There are 3 ways to turn a row about zero (a turn may also mirror it). The second row of each pair is the first, turned, with some noise. The first 21 pairs use one turn. New pairs use 2 turns, one after the other, and a turn may come again.
(in the rows, 128 means zero)
Some pairs, each with its turns in order after it:
[113  98  84 162 149  90]
[186 122 127 149  85 140]
K_964

[102 158  89 118  98 145]
[ 71 130 152 128 153 139]
K_610

[ 80 101 104 129 138 175]
[135  93  96  86 103 156]
K_964

[142 171 133 109  93 117]
[101 122 148 161 135  90]
K_610

[112 134 116  92  86  88]
[115 121  87 177 135 103]
K_964

[155 128 148 119 179 126]
[ 91  94 122 164 104 115]
K_6

[ 87 147  96 170 139 116]
[136 129 159 124 175 171]
K_610

[129  81 176 121 128 139]
[114 184 100 102 128 150]
K_964

[161 113 172 146  81 116]
[122 107 185  92 161 117]
K_6

[ 80 160 155 140 145 155]
[120 144 152 164 110 180]
K_610

[173 147 141 129  88 177]
[105 151 176 150 179 145]
K_6

[ 77 112  95 173 107 155]
[159 148  95  94 139 190]
K_6

[ 96 162 179 127 131 135]
[ 75 155 135  99 100 130]
K_6

[161 158 121 165 143 115]
[139 125 190 143 131 133]
K_964

[136 150 152 159 131 157]
[100 123 165 112 134 152]
K_964

[140 140  79 177 141  78]
[191 106 147 137  78 143]
K_6

[171 142  89 150  97 139]
[103  69 137 104 149  98]
K_610

[144  96 144 168  89 176]
[116  65  83 149 122 153]
K_610

[135  85 132 101 162 153]
[135 145  96  94  87 135]
K_610

[162 120 144 121 168 177]
[ 79 108 119 169 151 144]
K_6

[ 81 176 104 131 114  81]
[107  85 132 180  87  89]
K_964

New pairs, each followed by its turns in order:
[129 119 134 142  79 116]
[153 128 132  98 149 156]
K_610 K_610

[ 96 158 135 122  81  87]
[113 113 129 116  66 164]
K_610 K_6

[156 125 176  76 152 117]
[132 156 129 148  66  91]
K_964 K_6

[ 84 129 169 124  91 178]
[ 96  90 125 131 163 189]
K_610 K_610

[ 77 111  78  88  77 144]
[203 107  80 143 156 155]
K_964 K_6

[117 122 112 164 153 124]
[111 146 122 132 165 151]
K_964 K_964

[102  93 108 103  92 166]
[165 165  78 134 118 143]
K_610 K_6

[ 81 137 166  90 164 173]
[124 196 157 107 156 163]
K_610 K_6

[104 115 114 148 152  92]
[145 121 100 145 163 143]
K_6 K_964

[ 77 100 169 119 132 173]
[116  54 133 123 146 171]
K_610 K_964

[132  79 108 125 126 106]
[150 131 158 165 134 146]
K_964 K_6

[ 97 169 179 112 169 170]
[ 92  75 118 195 124 138]
K_610 K_610

[171 103 119 153 125 169]
[163 105  98 123 173 105]
K_610 K_6

[147 109  93 125 145 141]
[128 109 139 163 147 110]
K_964 K_6

[108  86 112 116 167  77]
[121 123  94  88 172  85]
K_6 K_610

[104 167 141 153  92 120]
[125 139 165 101  86 163]
K_610 K_964

[119 138  88 136 157 123]
[157 138 157 143 146 155]
K_6 K_6

[155 134 137 140  87 163]
[130 116 128  72 104 124]
K_964 K_964

[166 148 175 133 130  90]
[137 172 161 174 144 150]
K_610 K_964

[112 143  97 148 106 139]
[120 116 162 106 164 120]
K_6 K_964

[132 169 110 164  95 171]
[145 141  77 128  92 177]
K_964 K_610

[ 91 160 130 120 112 141]
[ 99 147 120 104 116 162]
K_610 K_6

[154  97  86 106 103 118]
[147  96 130 174 122 157]
K_964 K_6

[153  85  86  78 136 130]
[164 166 106 143 108  72]
K_610 K_6

[108 132 149 141  82  92]
[106 156 112 127 156  86]
K_6 K_964

[147 152 157 134 162 105]
[102 141 157 102  97 104]
K_964 K_6

[ 96 147 150  90 151 174]
[121  62 129 136  84 109]
K_6 K_964

[149 120 105 108 178 103]
[151 119 150 126 134  67]
K_964 K_610

[114 163 128 109 108  81]
[131 148 172 122 111  94]
K_6 K_6

[151 117  79 174 176  88]
[157  67 117 154  93  74]
K_964 K_610

[148 128 160 150 137  88]
[ 99 146 167 116  93 145]
K_964 K_6

